The rows are grouped in 4 ways, from coarse to fine. Each group lies inside one group of the grouping before and may be the whole of it. The rows also spread widely along 16 directions, which tell nothing about the answers.
Some rows, each with its group in each grouping after it:
[-12.4   9.4   5.9  -7.3 -16.2   6.7 -12.8 -21.3   4.5   5.6 -20.9   3.7
  21.6   9.9  10.2  10.9 -29.7   9.5 -13.0   8.4  17.2 -32.8 -12.6  -7.4
  24.0   5.8 -17.3  -9.8] -> q_641 q_816 q_528 noku
[  2.5   9.3   6.7 -14.4 -10.5  12.6 -19.7  -7.7   7.1 -25.6 -12.3  -4.5
  11.2 -10.4   2.3   8.8 -10.4  -0.9  -5.1   6.3  13.3  -2.5 -13.2 -25.1
  30.4  -0.7 -20.5 -27.2] -> q_626 q_525 q_454 vez
[ -3.5  -3.4  14.9  44.9  -4.3   3.9  16.9 -20.4  -4.7  18.7  22.5  39.7
  -3.1  36.2   0.6  16.9 -12.7  20.7 -29.3  -5.3  10.4  17.5  27.6 -11.1
  -3.7  16.2  -1.0  12.9] -> q_641 q_630 q_779 zugu
[ 11.4 -20.2  17.0   9.5   1.8  -6.4   0.0   3.2  -3.5  14.7   8.2  -8.8
  23.5  15.7  -8.6  16.2  -4.8 -17.0   9.0  30.7 -24.1 -26.9  -5.1   8.0
 -16.9 -22.7  -1.6  29.5] -> q_641 q_816 q_465 Kuvo
[-26.4   6.5   5.0  19.0   8.8  19.8  -3.3 -20.1 -14.4  -6.5  44.9  25.9
 -13.7   9.4  39.7  26.4   9.4  31.6  -9.8 -13.0  14.2  29.2  34.5 -12.1
 -20.6   1.8 -13.8   1.2] -> q_641 q_816 q_465 zaro
[ -6.4 -13.7  11.2 -27.7  -3.5  -1.5 -26.5  18.0  -1.6  -7.7  -1.4 -37.2
   8.5 -32.3  17.4  17.4   6.6 -12.3  22.3   7.7  19.8   0.0  13.7   3.4
 -16.1  23.2  -6.5  -8.7] -> q_641 q_816 q_918 Gapav
[ -0.6  47.7  -4.5  -0.7   0.3 -31.4 -38.8 -17.1   8.4 -10.1  13.5 -18.6
 -37.4  20.2  -4.4  -2.1  12.5 -10.2  24.6 -23.4 -10.8 -37.8   0.6  15.2
  11.9  27.8  11.3 -44.2] -> q_626 q_525 q_542 Lolep
[ 20.0 -22.8  -5.7  -9.6 -10.7  12.7  13.8  24.7   1.1 -20.3   4.3   8.3
  -4.7 -42.5  -5.6  -4.4  22.2  -0.1  19.4  -5.4  -1.2  26.4   0.7 -14.2
   0.1  -5.8  30.4  -1.0] -> q_641 q_816 q_918 kuful
[ -6.9   5.8  -2.7 -22.7   6.5   0.0  19.7   0.1   4.0   6.2 -36.8  -8.7
   6.7 -21.5  16.7  -3.3 -14.5  10.1  -1.6 -11.8   6.4  -1.5 -20.8  12.0
   7.4  13.2  27.6   0.2] -> q_626 q_525 q_454 ginat
[  1.1 -23.2 -13.9  25.9  -8.5 -29.5 -13.7  14.0   5.7  26.0   6.2   5.8
 -16.2   7.4 -18.3  14.7 -23.7 -23.7   5.2  14.6   7.1   4.8  16.2 -14.8
  -2.0  -9.7  16.2  11.0] -> q_641 q_42 q_123 zus
[  0.6  15.7   2.1   9.1   1.3   3.2  23.8  25.2   2.4   9.7  28.2  17.6
 -13.4  19.8  11.9 -11.2  -7.4  41.6  -2.2 -27.4   1.8  17.2  28.6   1.8
   2.3 -14.0   3.2  -9.6] -> q_641 q_42 q_123 fibo
[ 14.0  -7.5   9.3 -12.4  -9.6  32.1  18.2  -1.7   3.5 -14.6  13.6  20.0
  18.4 -21.8   9.7 -17.0  17.8   6.5  11.1   4.6  -3.2   5.6  -0.1  -7.7
   9.2  -5.0  24.6   6.9] -> q_626 q_525 q_542 miz
[-24.7   7.1  -6.1  26.2  29.6  -4.8 -16.7 -16.8  12.1  25.7   3.2 -11.8
  -0.9  11.6  30.0  22.4 -13.4 -16.0  21.7   5.5   7.0  -4.0   3.1  26.8
  -3.0   2.3  24.1   6.6] -> q_641 q_630 q_178 Gor
[ -4.4   1.0 -15.1 -24.4 -21.0   9.5   2.9   3.5   1.4   7.5   7.2  -4.7
  12.0 -25.5  26.7 -26.4  13.3  17.6  17.8 -19.9  21.4  12.8  22.5  18.1
   6.2  25.2  19.2  -9.9] -> q_626 q_432 q_861 veleg
[ 17.2   4.7   1.9  12.0  22.7  -7.2   9.4  28.6   6.9   6.7  12.0 -25.0
  -6.0  12.0  -8.9  -0.4  -7.9 -17.5  28.2  14.0 -32.8   3.1  -1.9  18.4
   6.8 -29.2  23.8  16.3] -> q_626 q_525 q_825 mezu
[ 17.1   8.8   4.8  44.8   9.5 -23.6 -15.0 -13.6  17.7  19.3   3.4  -6.8
 -15.4  34.8 -15.3  17.1  -3.6 -12.9 -14.7 -20.1  -3.8  16.4   5.0  13.9
  15.0  10.3  -1.2 -31.6] -> q_641 q_630 q_178 Zap
[ 21.6   7.8  26.4   7.5   1.0  16.2 -16.0  -1.7  13.6  13.5  -3.4 -43.9
  21.3  17.9   6.2  24.2 -26.0 -10.2 -16.4  11.2  -4.8  -0.5  -4.8  18.0
  38.4  -6.6 -29.6 -17.1] -> q_641 q_630 q_864 fes
[-16.7  31.0   4.1  -4.2  30.7  -7.0 -20.4   8.4  17.2 -12.4 -26.8 -12.1
 -12.9  14.2   4.8   4.5 -21.9   8.7   5.3 -27.8  23.2  -5.7  -9.3  14.1
  17.3  10.3   2.9 -21.2] -> q_626 q_525 q_825 mezu
[  6.0   6.9  -8.2  -5.6  22.4 -13.6  22.8  38.9   2.4   2.3  -0.1 -11.6
  -2.1   9.7  -2.9 -14.5   6.3  22.4  25.7 -20.3 -20.4  -4.8  -4.2  27.6
 -15.1 -31.8  11.1   6.2] -> q_641 q_816 q_465 Kuvo
[ 15.6   3.1 -14.0 -14.1  31.7 -28.9 -18.3   9.0   2.0 -24.0 -45.4 -44.7
 -28.7   7.1 -52.6   6.1 -12.6 -33.0   5.0  -9.2  -3.6 -32.0 -28.8  14.1
  16.0   4.2   5.2  19.3] -> q_641 q_816 q_918 Gapav
[  8.4  16.2 -13.8  -3.6 -31.2 -15.1  10.1  12.3  -9.4   0.3   3.9  30.9
 -11.4  20.0 -13.4 -12.4  -5.7  43.6   3.1 -23.5 -29.6 -42.6 -17.5  13.5
   6.2 -25.8  21.1   8.1] -> q_626 q_525 q_825 mezu
[  3.3 -13.9  14.3  -9.0   4.5   6.1 -35.4  21.6  11.9 -24.5  10.0  -6.0
  27.8  -7.2   3.8  11.3  12.1  -5.7  14.8  15.8   3.7   6.1  -6.1 -17.6
  -6.6 -44.8 -33.6 -23.6] -> q_626 q_525 q_825 mezu
[ -9.1 -10.0 -18.8 -26.0   3.4  -3.6   6.1 -11.0   7.4  17.9 -31.8   4.0
  -4.8 -25.9   5.4  -3.4 -11.3 -11.2 -10.4   0.3  11.6 -17.3 -20.1 -10.4
   9.7 -16.4  27.9   6.8] -> q_641 q_630 q_864 fes
[ 18.9 -12.3 -22.9  14.8 -22.4  19.9   0.0   1.1 -10.4 -22.5   9.8  18.5
  16.8  27.1 -38.0 -11.9 -15.4  14.4   1.5  11.4   3.9 -15.9   0.6  -9.3
  36.9 -24.1 -23.9  39.5] -> q_641 q_816 q_918 kuful
[  0.9  -4.7  10.0 -33.8  15.9  27.4   8.1   7.5  -2.3  -3.6  -2.9  -9.0
 -18.3 -21.6   6.6  -5.7 -14.4  -7.7  -6.1  -6.5  20.0   3.9  16.8   5.1
  14.0  18.1  33.0  39.7] -> q_626 q_525 q_542 miz
[ -0.8  16.1   4.4  12.3   5.7   7.8  22.5 -11.2  -6.1 -18.5 -12.8   7.9
  13.5   8.8  15.7  12.4  -0.5  44.4 -14.5 -23.5 -10.1  19.3 -20.9   9.4
   2.8   1.0 -10.4 -14.2] -> q_626 q_525 q_454 vez
[-16.4  -3.6 -43.3 -18.9  20.9   6.0 -10.2 -26.3  -1.8  -6.6  -3.2 -20.3
  11.9 -10.9  18.9 -17.3  25.6   4.6   5.6 -22.2  29.9  16.4   4.7  20.0
  -2.6  -3.6 -19.6  -1.0] -> q_641 q_816 q_465 Kuvo
[ -8.9  11.6 -22.7  47.2  18.4  -2.4  25.2 -37.0   0.5  -4.9  -0.1  22.8
   0.7  34.6 -14.2  -1.3 -14.3  -5.0   3.7  21.1  -1.3   3.5  -4.5 -26.3
  21.7  -0.8  -0.1  13.3] -> q_641 q_630 q_178 Gor
[  1.3  13.3   1.4 -36.2 -33.8  -5.9   5.2  23.6 -19.0  -6.7   0.9 -41.0
  -1.9 -20.4  20.8   9.3  -3.5  37.5   9.8  -7.7  -4.9 -11.7   8.7  10.0
  -0.2  25.2 -19.9 -17.2] -> q_641 q_630 q_779 zugu
[ -8.4  -7.9  -9.8  29.5   8.9 -16.8 -21.1 -31.7  10.6  21.3   9.6  16.0
  14.6  35.4  -2.5  -6.3   5.6  -7.9 -24.7 -10.8  30.5  27.1  22.5  -5.3
  -3.1   2.9 -29.7 -19.9] -> q_626 q_525 q_542 Lolep
[ 20.9   2.0   9.3  -7.2 -43.0  -2.1 -18.7 -21.2  -4.1   0.0  -6.2  -8.3
  14.6   7.8 -10.9  -2.2   1.2  12.0 -16.0 -18.0  12.0 -18.6   3.7  21.8
  18.8  51.7  -8.7 -11.1] -> q_626 q_525 q_542 Lolep
[ 27.8  -7.4   1.7  11.0   3.9 -14.9  -8.9   0.9 -22.0 -19.3   4.7 -37.0
 -22.9  19.5 -37.9  24.6  -3.4 -13.4  -3.1   3.5 -26.3  -5.1   0.2  23.4
  -0.6  17.9  -2.8  43.5] -> q_626 q_525 q_825 mezu
[  6.3  16.7 -21.9  -7.9   7.7   5.9  14.2 -12.2  -8.5   6.0  16.7 -25.3
 -13.7   3.2  13.9 -10.1  11.2  12.3   4.4 -22.4  -9.6   6.3  11.5  30.4
  11.2   5.0   6.5   5.3] -> q_641 q_816 q_465 Kuvo
[  8.0  -5.2  21.6  38.0  -3.3  -5.7 -22.5 -29.8  -3.9   0.2  16.9  11.7
   7.0  32.0  -4.7  37.7  11.6   4.7 -10.3  -2.4 -17.9 -21.1  -7.5  18.7
 -18.3   1.1  -8.4   5.3] -> q_641 q_630 q_864 fes
[  6.1   6.6  21.1   3.4  11.4  -7.4  -2.2 -26.7  13.4  14.2  38.7  17.3
  -3.5  23.0  -2.8 -18.9  32.1 -23.4  -6.7   2.6   4.2  -7.6  33.6 -26.3
 -10.7   6.3  -8.1 -29.6] -> q_641 q_630 q_178 Gor
[ -4.4  -9.6  27.3 -20.3  14.3  33.5  24.2  12.9  -2.2 -33.1  -2.3  12.8
   7.4 -27.2   7.1   0.6   0.8   6.1   5.7  10.4  25.2  16.3  14.5 -36.1
  -3.4  20.8   6.7  13.9] -> q_641 q_816 q_918 kuful

New rows, each followed by its group in each grouping:
[-16.2 -21.0  -3.8  -4.3  13.7  -4.3 -23.4  -9.0   2.6  -3.8  13.5  15.5
   4.7 -12.4  14.9   7.3  31.8  -3.4  10.4 -12.0  20.8   4.9  11.7  -0.1
 -39.3  -7.2   1.6  -2.6] -> q_641 q_816 q_465 Kuvo
[ -4.7   4.1 -15.4   5.0   6.6 -16.0   9.8  -8.3 -15.4  17.6  18.2  -2.8
 -28.1  29.1  -7.7   1.2 -16.2   8.8 -18.0  -7.1   0.1  -7.5  25.5   1.2
  -2.5  -1.2  -3.6  29.1] -> q_641 q_42 q_123 fibo
[  3.4  -7.7  -4.6   3.8 -21.1   5.5   1.5  10.0 -21.1 -25.8   3.1   7.2
  -5.4  -6.5  -1.8  27.2 -13.2  27.4  -4.9   7.7 -19.0   4.0 -11.1 -15.8
   4.7 -22.0  -7.4  19.4] -> q_626 q_432 q_861 veleg
[ -0.3  -5.0   0.5   5.9 -28.7 -24.6 -11.4  42.2  -2.8   9.7   3.2 -11.6
   0.2  -0.8   5.2  24.1 -18.7  23.8  11.0   3.5  -6.8   2.1   5.5  -6.2
  -6.2 -16.9 -18.1 -22.7] -> q_641 q_630 q_779 zugu
[ -8.6 -16.7  -6.0 -14.9  18.5  -5.1 -23.5  27.6  -3.9 -34.8   4.6  -4.0
   6.2   0.2 -10.4  -1.9  29.4  21.1  22.6 -23.0  26.1  -2.7  12.4  13.4
 -36.8  -7.6 -26.0  11.1] -> q_641 q_630 q_779 zugu
[  8.8   4.5   4.5  -3.9  19.1  -2.6  14.7  20.3  -7.3   7.5  11.7 -33.1
 -28.8  16.0 -22.4   0.5 -32.6 -26.7   7.1  26.7  -2.3  -6.5  30.0 -13.0
  18.9   8.0   4.2  40.3] -> q_641 q_630 q_864 fes
[-11.0  14.0 -19.3 -21.9 -12.2  -3.4  15.9  18.5 -16.8  -9.4  -1.7  -6.3
  -8.2  -5.2   8.0  -8.1 -18.3  30.0  17.9  -1.2  -3.6 -13.7   1.6   0.7
   6.8   0.4   5.7  19.3] -> q_626 q_525 q_454 ginat
[  4.2  11.9  -1.3  12.3  22.7  13.9 -39.5 -16.8   2.5 -19.9   1.4 -23.4
 -16.9  18.7  -8.8  28.3 -10.5 -12.5   9.0 -12.9   3.5 -23.8  -8.7  38.1
  21.5   5.6   5.7  25.8] -> q_641 q_816 q_465 Kuvo
[ 13.5  11.5  14.6   1.0  15.3 -10.3  30.5   1.1  10.6  -9.1 -46.5   8.5
 -22.9  -0.2 -27.0  -0.5 -12.3   8.7 -24.7 -32.7   9.9   3.5 -17.6  -6.9
  14.3  34.1  28.1 -11.6] -> q_641 q_630 q_864 fes
[ 33.5   2.6  24.2  27.5  15.8   6.5   8.7  27.6  13.3 -12.3  21.1   0.6
   8.1  29.1 -23.9   2.2   5.7  -0.3  12.2   1.7 -29.0   5.5  -1.1   3.3
   8.9 -37.9  -7.1  -6.6] -> q_641 q_816 q_465 Kuvo
[ -7.0  27.5  13.5  24.6  33.6 -42.3   8.8  -5.9   2.5   6.5  -6.5  -1.8
 -23.2  37.0  -6.4  15.6  -2.9   0.9  -4.6 -11.0 -29.4  -8.4 -12.7   1.7
 -21.2  -4.0   7.8 -18.9] -> q_626 q_525 q_825 mezu
[-12.9   6.7  -8.8 -25.8   5.1  10.2  36.6 -23.5 -11.9 -14.0 -27.5  -5.9
   9.3 -19.2  15.3 -13.6   5.9  25.9 -15.3 -18.3  30.7  17.7   3.8  -9.5
  -0.6  48.3  -6.9  -3.0] -> q_641 q_816 q_465 zaro
[ -8.3 -11.1 -15.1 -11.6 -12.1 -21.2  -5.8 -15.7 -24.2 -21.9   8.1  -9.0
 -22.0 -29.2   6.6  23.3  19.5  -4.4  -3.7  12.7 -11.5  17.8   3.5 -38.1
 -23.0   5.1  -8.9  -7.5] -> q_626 q_432 q_861 veleg
[  1.1  -7.7   1.4  -2.9 -34.0   6.2  -8.5 -34.6 -10.4  50.0  33.5   0.5
  22.8  23.6  21.4  -2.3 -11.3  -1.0 -25.8  16.2  -3.5 -20.1  25.9  15.9
   9.1  -0.9  -9.2  20.3] -> q_626 q_525 q_825 mezu
[-13.4  32.4  -5.2   9.9   9.5  30.8 -28.6 -22.4   1.5 -11.7  18.6 -10.4
  -5.7  15.2  35.4  19.5 -14.1  22.9   4.8 -23.7  11.2   1.8   4.5  37.1
  31.9   7.7  -1.7  -0.4] -> q_626 q_525 q_454 vez
[ 12.6  22.1 -24.9   4.6 -19.8 -19.4  13.1 -27.2   6.3   9.3 -28.8 -13.0
   2.2   4.7  -6.0 -10.9   3.4  14.3  -6.8 -25.0  -8.4 -13.3 -26.8  19.8
  28.8  21.6   8.8 -35.9] -> q_641 q_630 q_779 zugu
[ 21.3   1.1  18.3   4.6 -11.0 -21.1 -27.2  35.0   0.0   5.7  24.4 -44.4
  -0.2   5.7   3.3  25.5  -0.2  -8.9  22.1  12.8 -37.2  -0.4   3.5  17.5
  -5.3 -22.3 -14.2 -20.7] -> q_626 q_525 q_542 miz
[-30.6 -14.7 -22.6   5.4 -11.4 -35.9 -15.8  -2.1  -0.6  20.7   4.4  12.3
  -4.6 -20.8  27.9  17.6  11.5   4.0   8.0   3.5  11.5  15.6   7.4 -28.5
 -36.2 -15.4  -4.8 -35.6] -> q_641 q_630 q_864 fes
[  8.6  10.8   1.0   0.8 -11.0   4.6 -15.3  -8.2   9.7   7.1  -5.0  -4.5
   4.2  16.1  -1.4  10.9 -17.2   8.7 -19.7  -5.9  -0.3 -17.1 -12.1   1.7
  32.6 -22.3 -18.7 -19.0] -> q_641 q_630 q_779 zugu
[ 24.3 -21.7   6.1  11.6  -1.1   7.4  14.4  -6.2   7.7  19.4  -5.9 -12.6
  12.5   7.8 -22.6  -5.5 -15.0 -25.4 -25.8  13.5  19.5  27.9  19.9 -13.2
  26.7  16.0 -10.4  10.2] -> q_641 q_630 q_864 fes
[ -7.6 -17.5 -16.8  30.2   5.5 -14.1 -24.5 -22.5   7.9   8.7  35.7  33.3
 -35.1 -10.3   0.1  13.2  30.2 -32.6  15.3  -2.2   9.3  15.2  23.6 -17.3
 -21.4   1.5  43.0  -1.9] -> q_641 q_630 q_779 zugu
[ -7.5   7.5   9.7  -9.1  13.1  19.1   0.9 -34.4   8.5  -8.4 -14.7   6.9
  32.5  -5.2  18.9  -0.1   4.7  -6.9   9.5  11.9  -3.2 -29.2 -30.1   7.6
   6.1  -3.4  17.1   4.1] -> q_626 q_525 q_454 vez
[  9.2  17.3 -30.8  18.8 -14.1 -20.9  26.0  14.8   8.8   5.8 -29.1 -12.5
  12.5  11.2  -6.8 -16.8 -16.7  35.3  12.3 -25.8   1.1  11.8 -15.6  21.7
  26.6   8.4   1.9 -29.4] -> q_641 q_42 q_123 fibo
[  2.0  -5.6   2.9  22.6   0.7 -25.6 -22.5  -4.7  13.4  -0.2   6.4  29.4
 -16.1   9.7 -15.9   6.3  13.5 -10.5  -5.8 -15.5   7.7  12.5   5.5 -18.7
 -11.6  -2.3  11.1 -28.0] -> q_626 q_525 q_825 mezu
[  5.4  15.4 -36.3  22.3   2.5  16.3 -14.0 -33.1   9.1   3.7   8.8  -4.7
   6.7  25.3   0.3  -8.2  -4.8   2.0   4.2  -8.6   3.6  -8.0  -8.8  25.6
  46.1 -21.5  -6.1   2.1] -> q_641 q_630 q_864 fes
[ -8.9  12.5 -11.0   7.3  19.3 -22.5  15.6  16.2   8.3   6.9 -36.1 -16.6
  12.5   5.8  12.3  -4.2  -5.4  30.4  10.4 -34.9   3.9  19.3 -18.1  39.9
  -9.1  10.6  11.1 -17.7] -> q_626 q_525 q_825 mezu
[ -0.3   9.5 -15.7  20.6 -12.9   5.8 -10.8 -18.3  -3.9  22.5  -4.9 -34.9
  -3.7   5.0  20.3  36.0 -42.0  -3.5  -5.9  10.3  -5.0   6.1  -5.6  22.0
  40.3   7.8   1.3   6.1] -> q_641 q_816 q_465 Kuvo
[-14.2 -20.1  -7.2  12.9  52.1  13.1   3.3  11.2   2.8 -10.7 -11.1  -9.9
  -0.6  -3.2   7.1  27.1 -12.6  -6.4  -2.6   8.9  13.2  36.0  -5.0  -4.3
  -7.4 -38.5  -5.4  30.9] -> q_641 q_630 q_779 zugu
[  9.5   5.2  -4.4  19.2 -24.1 -25.4  10.7 -11.1  -0.8  22.8  16.0  16.9
 -11.9  31.5 -23.8 -11.7 -12.9  -3.8 -23.1   3.6   7.4   5.6  31.4 -38.3
  15.1  14.9 -19.7 -21.2] -> q_641 q_816 q_465 Kuvo
[-23.2  -4.4 -10.2   9.6  31.6  -0.8   5.9  17.5  11.7  13.5   7.5  33.0
 -21.9   9.1   3.7  -6.1 -11.3   5.1   5.4 -14.4  26.7  10.0  21.5  -8.6
  -9.0 -23.3  27.4  19.1] -> q_641 q_630 q_779 zugu
[ 11.4  11.9  42.2 -16.4 -23.6  12.4   1.3  42.9   1.1  -4.4  14.9  -2.8
  17.9   2.2  24.1   6.2  -3.7  51.4  -0.8 -23.1  -9.3   1.6  12.9  17.2
  -2.5  -4.8 -14.8 -27.7] -> q_626 q_432 q_861 veleg
[ 28.2   0.1  29.4   4.2  -3.9   6.0 -17.7  10.6   0.9 -41.2  14.0  -1.7
  11.4  20.7 -34.8   4.3   8.6  -6.0  10.0  14.3 -14.7 -21.0  -4.6 -13.6
   8.1  -8.1 -24.1   1.0] -> q_626 q_525 q_542 miz
[ -3.0   1.7 -37.1  15.0  12.1   4.8   6.9  -4.8  -5.8 -16.8  10.2   8.4
 -13.0  12.4  -7.9  -8.9   6.7  23.0  -2.4 -20.9  14.8  28.1  11.0  -3.7
  12.2 -17.0 -16.7   7.0] -> q_641 q_630 q_864 fes
[-24.7  18.9  -4.5 -24.1   2.6  28.1 -21.5 -16.3   9.6   1.7  11.5  -0.8
  11.6  -3.9  30.8 -15.9 -13.7  -5.0  22.9   8.1  34.4 -24.2  17.7   5.1
  25.7  14.6  12.2   8.5] -> q_626 q_525 q_825 mezu
[  5.4 -12.2 -25.6  14.0   0.2  -5.9  53.3  -8.7  -8.5  22.2  -5.0  15.1
  -0.3  -1.3  -0.8 -11.1  -2.1  15.1 -17.9   0.7 -12.6  28.5  -1.8 -13.9
   1.8 -18.4  13.9  13.2] -> q_641 q_630 q_864 fes
[  2.6  11.4  -7.9 -16.4 -14.1  15.8   0.6   4.8  -6.4 -37.0   2.0   5.9
 -18.0 -16.2   0.7   4.4  -2.3  31.1  -4.5 -18.5  14.6   5.0   2.5 -22.1
  20.8   4.9  -8.6 -12.8] -> q_641 q_42 q_123 fibo
[ -3.7  12.8  -0.4   7.0   3.6   2.4  28.3 -12.6  12.2  43.8  -3.8  -6.8
  -5.2  -3.2  23.5  -9.1 -30.0 -18.1  -8.5   9.5   2.0  21.1  15.8  -4.4
  32.0  16.6  40.6  -4.5] -> q_626 q_432 q_861 veleg
[ -5.2  -5.6  30.0 -10.8  26.2  18.2  -2.0   7.8   9.3  12.3  12.4  -1.2
   5.3  -7.0  17.3  13.7 -18.0 -35.8  21.5  43.1 -19.5 -29.3  -5.5  -7.3
  -2.2 -34.6  38.8  35.6] -> q_626 q_525 q_542 miz
[ -3.9  -7.9 -14.5  24.3 -18.8 -12.3  -6.7  35.8 -25.5 -27.4   1.0  -1.3
  -7.0   6.8  -1.7  35.8  -4.3  61.7  24.3 -26.2  -8.3   3.1  -4.6  35.3
 -26.7   4.2  -7.2  25.3] -> q_641 q_630 q_864 fes
[  1.3 -19.0 -21.8  24.1   0.9 -10.8  10.3 -24.7 -16.5   8.4  22.8  13.8
 -10.5   0.8  -4.8  17.1  12.0 -18.5  12.3  25.8 -33.5  -9.4  -6.2  -7.4
 -19.7 -25.4  26.8  38.0] -> q_641 q_816 q_465 Kuvo
[  8.2   3.9 -12.4 -22.0  -0.2   3.2  55.3 -17.5 -18.0  25.2  10.8 -17.5
 -16.2 -11.6  13.9 -11.5  -5.2  -0.4 -28.7  11.7 -21.6  22.0  15.8 -23.7
  12.8  -3.8   3.7   8.1] -> q_641 q_816 q_528 noku
[  2.7   4.6 -13.3  -8.5   0.5 -10.3  20.6 -11.0  -8.0  16.8   2.1 -12.0
 -24.6   3.4  -9.4  -9.0 -14.2 -13.4 -11.5   2.5   5.7   2.2  22.1 -14.5
  13.8  22.5  10.4  13.7] -> q_641 q_816 q_465 Kuvo
[-17.0 -14.9 -31.3 -18.7   5.3  13.7 -27.0  -4.3  -9.6 -17.5   6.9   4.7
   1.9  -4.6   7.7  -1.6  11.9  22.4   1.0 -25.9  34.8  -0.1  12.0  15.8
  -8.4 -15.4 -20.7  25.0] -> q_641 q_816 q_465 Kuvo
[  4.2   9.4  -9.1   2.9   8.8  20.1  12.0  -9.4   4.7 -12.4  13.9  -5.4
  15.3  -8.0  15.3 -14.0  13.2  -1.2  29.1   5.3  -4.2  12.0  -0.3  10.1
  14.3   1.4  16.5   1.2] -> q_626 q_525 q_454 ginat
[ -3.2   6.9  -5.7 -30.6  10.8   5.4  23.0 -12.3  -4.0  33.0  -5.7 -21.2
 -20.1 -15.7  21.7   1.2 -19.9 -13.4 -14.5   5.4 -13.9 -13.7  -0.6   5.3
  15.7  -8.8  33.1  19.1] -> q_641 q_816 q_528 noku
[ 17.0  -2.6  -2.8  17.6  33.1  20.8  -3.6 -19.1  14.3 -13.3  12.3  25.9
 -20.8  18.0 -22.7  -6.0  14.9  -9.9 -20.2 -30.7  12.0  17.5   5.9   3.0
  17.5 -18.0  14.1  12.1] -> q_641 q_816 q_465 Kuvo
[ -6.9  -2.4  17.7 -10.9  19.1 -10.5   0.6  -1.0  -2.9  -8.3   8.0   1.0
  22.4   6.0   9.7   5.3  18.0  -3.4  14.2  25.9 -28.1 -26.2 -18.1 -14.3
 -34.1 -41.4 -12.3  -2.0] -> q_626 q_525 q_542 Lolep
[ 14.2   5.6   8.5 -10.0   0.2  18.1  -0.3   1.5  10.9 -25.2 -26.5 -11.4
  23.5  -7.7   0.3   4.1   1.1  20.8  -9.4 -19.7  10.9   7.9 -23.1   5.6
  23.2  -2.1 -22.1 -28.8] -> q_641 q_816 q_465 Kuvo
[ -4.4  46.9   3.7   8.3  -4.9  11.5  27.7   8.8  11.6  -1.1 -14.9  11.4
   6.9  13.3  23.7 -12.2 -25.0  47.9  14.6 -25.9 -11.7 -10.8 -17.5  22.2
  36.9   4.4  28.8 -24.5] -> q_626 q_432 q_861 veleg
[  0.1   5.8  -2.0  19.1 -43.8   1.2 -14.1  -8.2 -15.7   6.1   9.9  -9.7
 -12.5  -7.6  13.5  47.9 -37.3   0.7  15.1  29.7 -22.6 -26.0  -7.6  -1.8
  23.6  14.0  20.2  14.6] -> q_641 q_816 q_465 Kuvo
[  4.2   9.8   9.2 -13.4 -33.1 -15.6  -3.6  19.4  -1.2   3.0  25.6   9.9
 -12.5  -9.0  11.3  -1.3  20.4  27.5   9.8 -18.2  -7.0 -10.3  17.8  -9.4
 -14.6   4.0   1.1 -41.4] -> q_641 q_630 q_779 zugu
